Every row belongs to one group in each of 3 separate groupings. Each group adds its own fixed numbers to the row, and there is some noise. The rows also spread widely along 9 directions, which tell nothing about the answers.
Known rows, each followed by its group in each grouping:
187  30  154  12  170  -4  40  26  -47  -175  407  13  -370  35  123  -87  289  11  230  -382  126  136  -113  -487  -144  -178  -32  -192  167  -107  191  -323  -86  97  -260  279  -362  433  143  -78  119  -346
k_596 tulad (4)
474  2  142  -65  196  106  99  -509  134  88  -61  -198  -181  13  -163  158  -155  -322  297  -568  47  -290  -50  16  57  29  -20  -47  86  -55  -78  86  -344  43  118  162  -27  108  211  -33  -62  -19
k_400 volu (2)
211  -269  121  41  -15  -75  6  97  36  225  114  -302  -411  -39  178  -224  -246  -303  -298  186  -215  -28  -42  -102  250  164  98  -230  165  -162  27  -217  -169  406  -33  259  -137  66  160  -81  97  0
k_400 volu (5)
-188  -249  64  -154  -171  44  75  547  -111  45  -70  -98  -65  -85  3  -169  52  -95  -242  422  -209  98  -114  -99  224  285  111  -22  136  65  -1  -85  24  272  17  -115  65  -131  -18  49  -47  22
k_897 pir (0)
73  -206  50  37  286  253  91  93  -94  -205  261  81  86  -47  270  -36  276  -136  309  -147  -108  124  -3  -416  -80  1  124  130  86  -30  120  0  -35  14  -217  164  -29  205  11  -70  -41  -270
k_897 zisov (0)
13  -189  99  6  134  146  118  212  84  -140  255  23  8  -51  83  86  205  -243  142  -149  -69  29  -107  -275  36  -25  141  -113  256  30  2  -148  75  182  -149  158  -408  36  106  86  25  -62
k_596 tulad (5)
-36  -141  -7  -245  -69  154  149  196  163  -68  -164  -100  89  -33  -246  116  101  -212  18  -71  -60  -113  -118  44  140  31  105  -126  245  185  -140  7  61  266  126  -63  -246  -261  129  198  -94  229
k_400 manu (1)
-40  -387  -70  -53  220  31  177  121  -120  -139  81  -27  83  -184  20  15  80  -290  21  196  -156  140  -15  -187  242  -79  -87  71  175  202  -41  0  56  3  16  -167  55  -204  -68  -162  -30  -202
k_400 pir (4)
133  57  195  -53  -74  281  14  -196  -212  -418  -114  -164  60  -27  64  137  -36  262  188  -403  -150  -87  10  -22  156  305  -436  94  -142  184  -72  -70  -96  191  197  -365  541  -329  150  -272  -79  -103
k_400 zisov (1)
-78  -252  10  -258  -38  58  85  463  -20  36  51  -178  -67  -63  5  -187  181  -61  82  237  -113  42  -88  -81  -4  176  0  102  31  -70  77  -55  -86  151  -16  -280  77  -160  -43  -160  -260  -98
k_596 manu (3)
-71  -11  -63  -359  65  -260  -34  184  -140  32  -302  -53  -77  147  47  -267  377  330  342  -205  178  77  -73  -134  -261  151  6  81  -85  -63  245  75  -93  -173  -40  -234  171  97  -182  3  -198  -340
k_596 volu (2)
50  -104  10  -90  166  263  145  -172  132  -159  -79  54  350  -31  -147  344  177  -247  376  -460  22  -154  -33  -40  2  -125  72  6  209  221  -118  214  9  -87  112  12  -233  -161  80  260  -84  -14
k_400 tulad (3)
24  135  216  -312  -106  24  -4  164  -80  152  66  -87  -177  28  -156  -124  279  232  259  -338  199  -164  -196  -155  -205  195  66  28  -61  -180  102  14  -299  -66  -58  21  -157  219  -47  263  -150  -239
k_596 zisov (3)
133  -75  186  74  -24  -83  8  -293  -296  -144  -169  -191  -161  -113  -180  91  -129  30  -68  -141  -7  -126  -35  -8  341  74  -468  -86  1  207  -50  16  -157  -39  207  -264  373  -232  62  -177  153  -183
k_897 tulad (4)
-173  -358  -161  -330  138  -241  14  432  -149  165  -350  -126  125  139  153  -351  209  209  221  287  -137  165  59  -15  -254  285  255  207  -141  -89  244  168  62  -8  83  -312  252  -99  -206  -27  -437  -254
k_596 pir (4)
240  -75  126  -63  93  -58  -127  19  49  178  -36  -220  -297  232  311  -321  13  51  152  -213  -97  -7  41  -168  -220  278  244  -66  -56  -309  259  -114  -186  300  -87  310  -34  357  162  -45  -133  -172
k_897 volu (5)
14  -49  77  -35  171  284  97  20  -68  -302  214  91  241  21  246  116  267  76  345  -369  -116  119  -18  -419  -119  -26  159  -28  140  91  70  -12  69  148  -126  252  -184  210  74  121  -24  -145
k_400 zisov (4)
-33  -175  140  -251  -156  4  145  373  -31  104  -17  -157  -149  -200  -274  19  116  -182  -102  101  24  -172  -234  22  216  232  -101  -6  45  41  -157  33  -155  68  66  -312  -78  -326  -69  89  -59  -19
k_596 zisov (5)
-198  -333  -180  -295  71  -106  15  552  -48  22  -231  -102  46  94  121  -263  224  11  67  395  -115  208  -26  -51  -50  116  220  40  84  29  155  53  93  158  -9  -226  57  -192  -89  -49  -200  -36
k_400 manu (0)
-30  -403  -237  -201  286  -71  111  85  143  175  -352  -28  233  20  25  11  121  -325  258  34  -65  -7  22  17  -100  33  382  67  122  59  47  302  97  -66  58  2  -96  -176  -50  170  -215  -12
k_596 volu (0)
-50  -251  -19  -251  -33  -86  71  429  8  220  -103  -190  -158  -22  55  -259  102  -10  -51  202  -108  -16  -51  -44  -29  257  200  37  15  -173  134  -41  -38  206  -21  -127  -28  -71  -76  2  -301  -51
k_596 volu (1)
191  -87  67  -198  270  289  158  -47  344  -86  119  21  145  30  -178  264  290  -407  535  -520  83  -173  -98  -142  -170  -79  241  5  212  0  -100  90  -55  70  -12  157  -464  19  177  182  -137  17
k_596 manu (5)
-87  -82  243  26  -67  645  273  273  -8  -468  374  98  301  -294  34  335  191  -204  62  -184  -234  -59  -111  -341  317  151  -87  53  193  229  -193  -128  79  319  -94  -10  -147  -120  119  32  -52  76
k_897 zisov (1)
263  207  245  0  -58  72  -39  -580  20  -209  -136  -138  -132  77  -94  249  -104  95  166  -734  26  -159  -60  -156  85  90  -193  -357  108  132  -67  -156  -78  165  148  252  18  98  350  88  276  -44
k_596 volu (4)
-265  -155  -58  -231  -79  -318  -133  450  -242  -69  -344  -128  -144  114  77  -393  290  257  -107  329  -7  208  -70  -89  40  153  -115  -75  39  59  196  -94  80  73  -9  -285  171  -172  -110  -75  46  -211
k_897 manu (5)
105  -144  50  28  178  280  -58  -50  66  -284  -118  -50  293  234  429  21  95  44  373  -361  -283  63  130  -169  -254  201  248  -71  55  2  89  -12  146  382  -20  297  -6  67  287  42  -86  -25
k_897 zisov (5)
145  195  352  -7  -145  288  -16  -328  -136  -377  51  -130  -94  -20  -80  204  -54  137  85  -467  -49  -85  -123  -149  289  174  -357  -153  116  218  -89  -177  -142  213  158  -28  268  -91  305  -116  255  -12
k_400 manu (0)

New rows, each followed by its group in each grouping:
341  -5  285  -7  -106  127  -21  -181  -52  -91  50  -299  -398  -73  -14  35  -279  -71  -62  -202  -126  -106  -107  -33  302  290  -318  -82  -24  11  -75  -193  -311  295  137  -131  339  -89  268  -310  81  -13
k_400 volu (0)
-159  -201  52  -9  -72  131  106  178  49  -145  -61  5  97  -60  39  112  48  -192  -182  61  -194  106  -84  -200  212  29  215  -298  407  257  -108  -170  267  304  5  258  -229  -86  206  259  272  124
k_596 pir (0)
-190  -468  -252  217  388  -311  -101  -233  -341  -33  -534  -23  252  115  420  -235  13  53  36  211  -281  216  267  -123  8  -75  139  -44  118  175  301  209  272  -163  37  77  369  -89  -95  -6  138  -276
k_897 tulad (0)
-56  -189  87  59  95  354  211  -183  -36  -233  -92  7  391  -180  -159  295  59  -284  64  -158  -204  -149  17  -107  328  50  -79  29  219  306  -140  101  112  69  133  -24  14  -276  57  94  8  95
k_897 manu (1)
-148  102  250  -235  -116  264  106  434  -54  -74  415  69  -85  -96  -81  -38  421  98  171  -152  82  43  -270  -447  20  182  171  43  161  -74  95  -153  -111  140  -202  107  -325  289  1  181  -56  -105
k_596 manu (0)
38  -197  -139  -338  60  -298  80  322  34  103  -236  -199  -306  52  -268  -229  257  -174  99  113  161  -8  -175  7  -40  -61  -38  -82  116  -28  39  -26  -137  -5  -8  -273  -90  -152  -23  -88  -62  -125
k_596 manu (2)
-136  -116  -68  -357  -27  -381  -35  418  -171  118  -218  -123  -348  18  -235  -376  351  98  -10  248  231  99  -145  -64  -41  -46  -190  25  28  -33  164  -35  -177  -203  -67  -343  18  -82  -210  -53  -23  -345
k_897 manu (3)
200  -189  116  -77  -59  -173  -59  -10  -225  85  -337  -346  -399  -32  -113  -182  -236  -20  -144  119  -95  -128  -46  165  217  257  -347  4  -130  -6  -34  15  -294  75  190  -374  546  -296  86  -312  28  -115
k_897 zisov (0)
102  -237  -239  -266  167  -252  -78  82  240  0  -476  -115  -86  267  82  -106  117  -85  254  -167  45  128  18  60  -296  -41  235  -208  148  49  108  12  143  135  47  9  -74  -99  195  18  -19  -15
k_596 volu (0)
108  -147  166  50  121  125  183  -556  -226  -55  -163  -88  165  -311  -270  314  -152  -245  101  -268  -71  -275  11  -24  467  117  -396  142  -24  259  -152  283  -207  -285  268  -222  362  -269  -84  -37  14  -156
k_897 volu (4)
448  -19  66  -148  257  -239  4  -264  -10  76  -114  -233  -483  71  -289  -94  53  -171  347  -445  266  -211  -117  46  -115  -84  -241  3  -44  -146  49  -10  -406  -135  34  -197  83  31  101  -262  -78  -285
k_596 tulad (2)
191  -6  139  96  204  -116  21  -431  -190  -38  -133  -72  -213  -27  -153  -4  48  -44  89  -393  133  -167  -5  -127  113  -135  -251  -77  112  61  94  -13  -139  -201  24  65  50  84  41  -20  152  -298
k_897 tulad (1)
315  -64  -9  -189  28  60  47  -74  297  31  -232  -268  -150  152  -248  66  -57  -348  157  -291  12  -203  -92  120  -2  -22  119  -243  221  20  -153  -6  -161  340  134  107  -233  -105  332  54  -40  226
k_400 manu (2)
-32  -305  -105  5  40  -344  10  29  -103  78  -311  -200  -346  -47  -148  -214  8  -261  -380  309  -37  17  -2  -40  286  -189  -137  -301  287  131  30  -158  52  92  7  33  -64  -163  48  -41  288  -69
k_897 manu (1)
76  123  339  -97  -73  214  73  -305  -147  18  20  -109  8  -152  -347  169  66  33  165  -427  48  -341  -190  -53  292  271  -213  55  11  93  -83  93  -241  -104  211  -99  92  -119  3  161  53  -91
k_596 manu (5)
-53  -408  -78  -115  199  -33  246  256  -65  124  -74  -32  4  -263  -217  -49  167  -423  -54  254  -3  -102  -54  -44  186  -82  13  124  145  78  -38  169  -45  -133  -27  -171  -114  -220  -202  60  -138  -130
k_897 zisov (1)
278  -8  240  150  113  104  -109  -218  -110  -79  103  -171  -231  144  325  -173  -17  71  151  -362  -154  -21  35  -255  -98  175  14  -113  -22  -184  170  -165  -165  270  -83  380  60  305  233  -83  91  -224
k_897 zisov (5)
330  -50  152  -80  104  -14  -54  -37  -68  42  94  -225  -439  80  83  -201  10  9  219  -267  5  -61  -90  -141  -168  162  -38  -2  -65  -235  133  -116  -313  140  -65  47  148  191  179  -223  -47  -250
k_596 zisov (0)
-22  -11  125  -351  -122  223  210  447  65  -193  189  -22  -29  -167  -202  152  252  -171  128  -96  88  -36  -259  -169  206  133  -119  49  121  125  -146  -63  -155  125  -72  -308  -149  -149  -22  -13  -192  36
k_400 volu (2)
-31  -340  -16  -140  -19  -177  78  130  -148  310  -242  -310  -98  -91  -140  -221  -103  -105  -126  352  -176  -115  -40  123  191  247  65  2  -21  -42  57  133  -151  115  203  -222  204  -241  -64  -51  -181  -17
k_596 manu (4)
-48  -307  -109  -188  177  -102  140  63  -60  379  -243  -146  26  -111  -251  -150  76  -244  -16  169  -18  -202  -45  85  121  54  229  108  106  -39  60  246  -122  -105  108  -49  -100  -149  -191  220  -255  -24
k_400 manu (1)
178  -292  -27  23  308  -41  153  -67  36  172  -12  -75  -136  -70  -119  -109  29  -524  31  7  -24  -77  -14  -172  97  -157  170  -8  268  -57  2  63  -128  -34  -85  250  -221  152  -1  62  2  -162
k_897 pir (2)
203  -102  33  -172  301  -136  -12  19  18  64  103  -23  -303  94  2  -195  252  -155  247  -233  159  68  -93  -227  -149  -125  60  -4  104  -111  143  -100  -155  -59  -140  143  -223  214  -4  -35  -5  -370
k_400 pir (5)
98  206  245  -223  -93  53  66  -263  -83  95  -141  -96  -54  -59  -328  116  73  83  143  -504  198  -294  -179  -78  155  177  -48  -62  77  69  -38  107  -281  -128  130  75  -43  90  -46  294  -15  -51
k_400 volu (2)
93  42  167  -245  -107  -21  33  297  -16  7  136  -105  -397  -57  -217  -122  268  -71  0  -128  232  -59  -221  -200  -23  -25  -141  -95  102  -104  11  -158  -271  19  -141  -3  -241  142  32  91  63  -208
k_897 zisov (3)
227  -318  -3  -145  146  143  211  -109  250  3  -17  -143  -22  -196  -238  292  -101  -626  134  -137  -40  -210  -70  88  189  -60  -129  -19  179  113  -224  84  -135  -7  108  -157  -82  -355  145  -80  -65  11
k_596 volu (3)
-104  61  162  -328  -129  223  185  49  36  -196  -74  46  272  -133  -269  330  239  79  281  -409  79  -140  -179  -122  118  229  -43  54  33  225  -120  142  -12  -72  163  -238  -47  -177  -52  241  -142  -25
k_596 volu (4)
-86  -89  161  153  -111  -10  -55  38  -184  -124  -53  -164  -31  122  352  -127  -47  257  -133  -55  -305  105  15  -267  72  195  149  -365  144  31  164  -229  157  453  7  322  -17  145  225  103  176  -9
k_596 tulad (4)
-100  -196  16  73  -31  12  14  -27  -45  -242  -143  -83  130  60  398  3  -12  85  -60  -55  -292  182  64  -275  68  100  95  -334  227  169  64  -188  297  378  5  254  3  -3  209  51  200  -6
k_596 volu (4)
356  220  307  111  -23  51  -63  -543  -125  -206  68  -165  -440  3  -61  47  -83  89  -16  -631  109  -145  -110  -227  163  -82  -352  -356  161  55  -18  -331  -197  148  -4  318  -12  185  332  20  409  -165
k_400 zisov (1)
-7  -195  -100  -269  45  184  143  406  135  -278  -66  -31  207  34  45  96  235  -144  262  -68  -94  57  -105  -69  -69  33  102  -31  144  144  -92  33  67  273  -26  -167  -111  -244  103  -4  -195  92
k_400 zisov (2)
213  61  181  -164  48  101  -28  -91  169  54  -117  -106  -76  168  8  9  95  -49  269  -469  35  -137  -39  -83  -133  235  189  -67  26  -105  64  34  -161  136  19  216  -173  173  149  169  -123  -57
k_897 volu (5)
175  -143  141  -215  73  208  185  272  -47  11  218  -105  -81  -149  -137  -16  141  -160  201  -81  -5  -120  -123  -141  19  210  -47  233  -101  -106  -18  106  -299  64  -28  -217  -3  -12  -36  -150  -325  -168
k_897 zisov (4)
-105  -272  -16  94  100  187  162  -189  -119  -304  -146  23  352  -199  107  257  -18  -183  -58  -50  -235  30  39  -157  393  -6  -173  -60  222  380  -89  10  221  29  85  -65  148  -349  6  37  119  -10
k_400 volu (1)
94  -230  -237  -329  212  -431  27  34  70  333  -463  -201  -222  112  -355  -208  148  -268  94  53  222  -113  -85  143  -46  -183  157  -126  187  -28  37  205  -150  -148  76  -63  -185  -99  -56  171  -32  -55
k_400 manu (2)
52  -301  -48  -143  48  200  187  130  113  -314  -57  -90  203  -136  10  262  -39  -307  103  -13  -210  51  -29  -28  247  62  -112  -23  142  269  -185  20  81  244  148  -288  70  -428  129  -164  -105  85
k_400 volu (4)
-106  -317  18  -41  159  -30  137  90  -273  157  -120  -65  167  -151  -76  -54  69  -92  45  195  -128  -105  25  -61  176  173  54  208  -62  46  111  311  -111  -173  95  -200  127  -102  -238  73  -270  -180
k_897 tulad (4)
164  -93  142  -41  121  223  218  -321  14  -106  24  -17  42  -262  -268  334  -15  -342  81  -356  32  -232  -80  -74  370  -49  -248  13  155  208  -160  44  -118  -93  126  -100  -22  -227  24  31  29  -37
k_400 volu (1)
297  225  196  -280  -39  87  3  70  177  -52  85  -132  -349  188  -126  -88  201  31  349  -566  199  -71  -181  -172  -249  142  73  -121  91  -156  24  -232  -229  254  -61  133  -212  305  261  8  -78  -116
k_596 pir (2)
78  -404  -72  193  461  301  229  -116  5  -222  257  86  383  -120  285  226  83  -399  296  -114  -260  98  98  -325  80  -188  204  70  250  141  42  101  140  86  -79  209  -210  4  39  -25  -100  -115
k_400 tulad (4)
-87  56  81  -321  -22  -126  43  316  -194  -112  14  -23  -306  -59  -262  -198  472  156  123  -74  278  31  -182  -216  7  -12  -319  96  17  -18  142  -138  -168  -158  -95  -352  24  10  -170  -127  -59  -352
k_897 manu (1)
272  -4  173  -260  -17  -94  31  84  18  73  37  -207  -455  -51  -312  -56  117  -114  117  -249  223  -189  -224  -13  13  96  -230  -46  -14  -91  -74  -66  -321  -7  2  -213  -73  -106  51  -80  -20  -187
k_596 zisov (5)
-95  -364  -123  78  294  44  173  -304  -76  -213  -182  67  448  -148  156  241  68  -217  201  -104  -206  65  112  -210  190  -64  5  -25  173  321  -8  175  256  -140  77  25  105  -205  -46  72  64  -140
k_596 volu (4)
95  -253  -184  -19  165  -150  -31  -80  60  -227  -345  -157  11  195  335  -78  -33  -101  73  -80  -177  199  98  -80  -10  -80  74  -299  226  152  62  -125  172  311  4  126  82  -112  218  -132  140  4
k_400 volu (2)
210  -227  16  -72  225  422  216  190  322  -386  296  37  185  -26  187  268  142  -439  382  -287  -172  116  14  -279  -73  -11  115  16  181  56  -72  -89  71  378  -138  87  -260  8  278  -204  -176  18
k_897 volu (4)
183  -224  -6  -100  23  -248  -15  212  -24  191  -74  -371  -516  90  14  -393  -76  -161  -80  192  -83  -4  -60  -21  24  101  36  -176  103  -217  118  -226  -236  322  -49  39  29  68  161  -239  -15  -87
k_596 manu (2)
30  -315  146  393  179  178  115  -388  -74  141  27  -97  126  -163  155  146  -250  -396  -182  4  -368  -161  51  -213  384  9  314  -230  356  100  -6  57  78  171  54  542  -164  59  181  284  261  79
k_596 tulad (0)
9  78  141  -57  96  244  90  -67  -159  -470  150  14  96  -27  78  84  310  128  382  -389  -41  69  -74  -341  42  68  -254  66  85  136  59  -157  -10  59  -83  -130  185  12  99  -173  43  -230
k_596 manu (2)
241  -46  279  125  62  252  103  -281  -124  -175  248  -122  -90  -93  82  109  -73  -71  140  -370  -131  -110  -50  -275  123  126  -138  -86  39  -24  -15  -120  -167  198  11  177  78  113  224  -102  107  -160
k_596 zisov (4)
-190  -128  36  -42  -19  -65  103  27  -237  -264  -55  -44  -57  -160  -100  5  200  -11  -186  80  -30  77  -106  -227  374  -144  -301  -168  271  288  9  -174  107  -25  -16  -119  6  -220  -46  6  278  -139
k_400 manu (1)
-54  -89  72  -69  226  258  124  64  12  -79  212  75  159  -19  86  28  300  -101  370  -252  -33  18  -67  -365  -80  27  277  90  172  -14  130  33  5  41  -139  220  -223  204  26  149  -83  -123
k_596 manu (0)
79  -176  -221  -72  399  -163  -71  -293  -126  -395  -375  38  182  177  232  27  251  129  436  -354  46  223  72  -150  -226  -249  -130  -68  96  255  107  93  155  -193  -22  -64  273  -147  57  -93  184  -324
k_400 zisov (0)
132  171  316  -28  -197  276  22  -56  -106  -281  47  -139  -73  -29  -68  110  14  92  74  -415  -60  -167  -128  -146  172  251  -204  -114  44  79  -92  -122  -164  279  27  25  119  42  205  -15  79  2
k_897 zisov (2)
-81  120  269  -297  -110  -40  17  258  -142  164  161  -14  -238  -53  -55  -187  369  284  125  -244  193  -43  -239  -309  -34  289  71  51  -34  -183  188  -83  -216  -95  -119  29  -191  295  -167  244  -106  -275
k_596 volu (5)
102  -66  176  -201  -49  315  156  268  116  -65  155  -80  100  -55  -142  203  78  -135  198  -199  -66  -156  -140  -48  66  210  127  7  71  36  -87  65  -139  285  91  -106  -259  -99  112  98  -293  123
k_400 tulad (4)
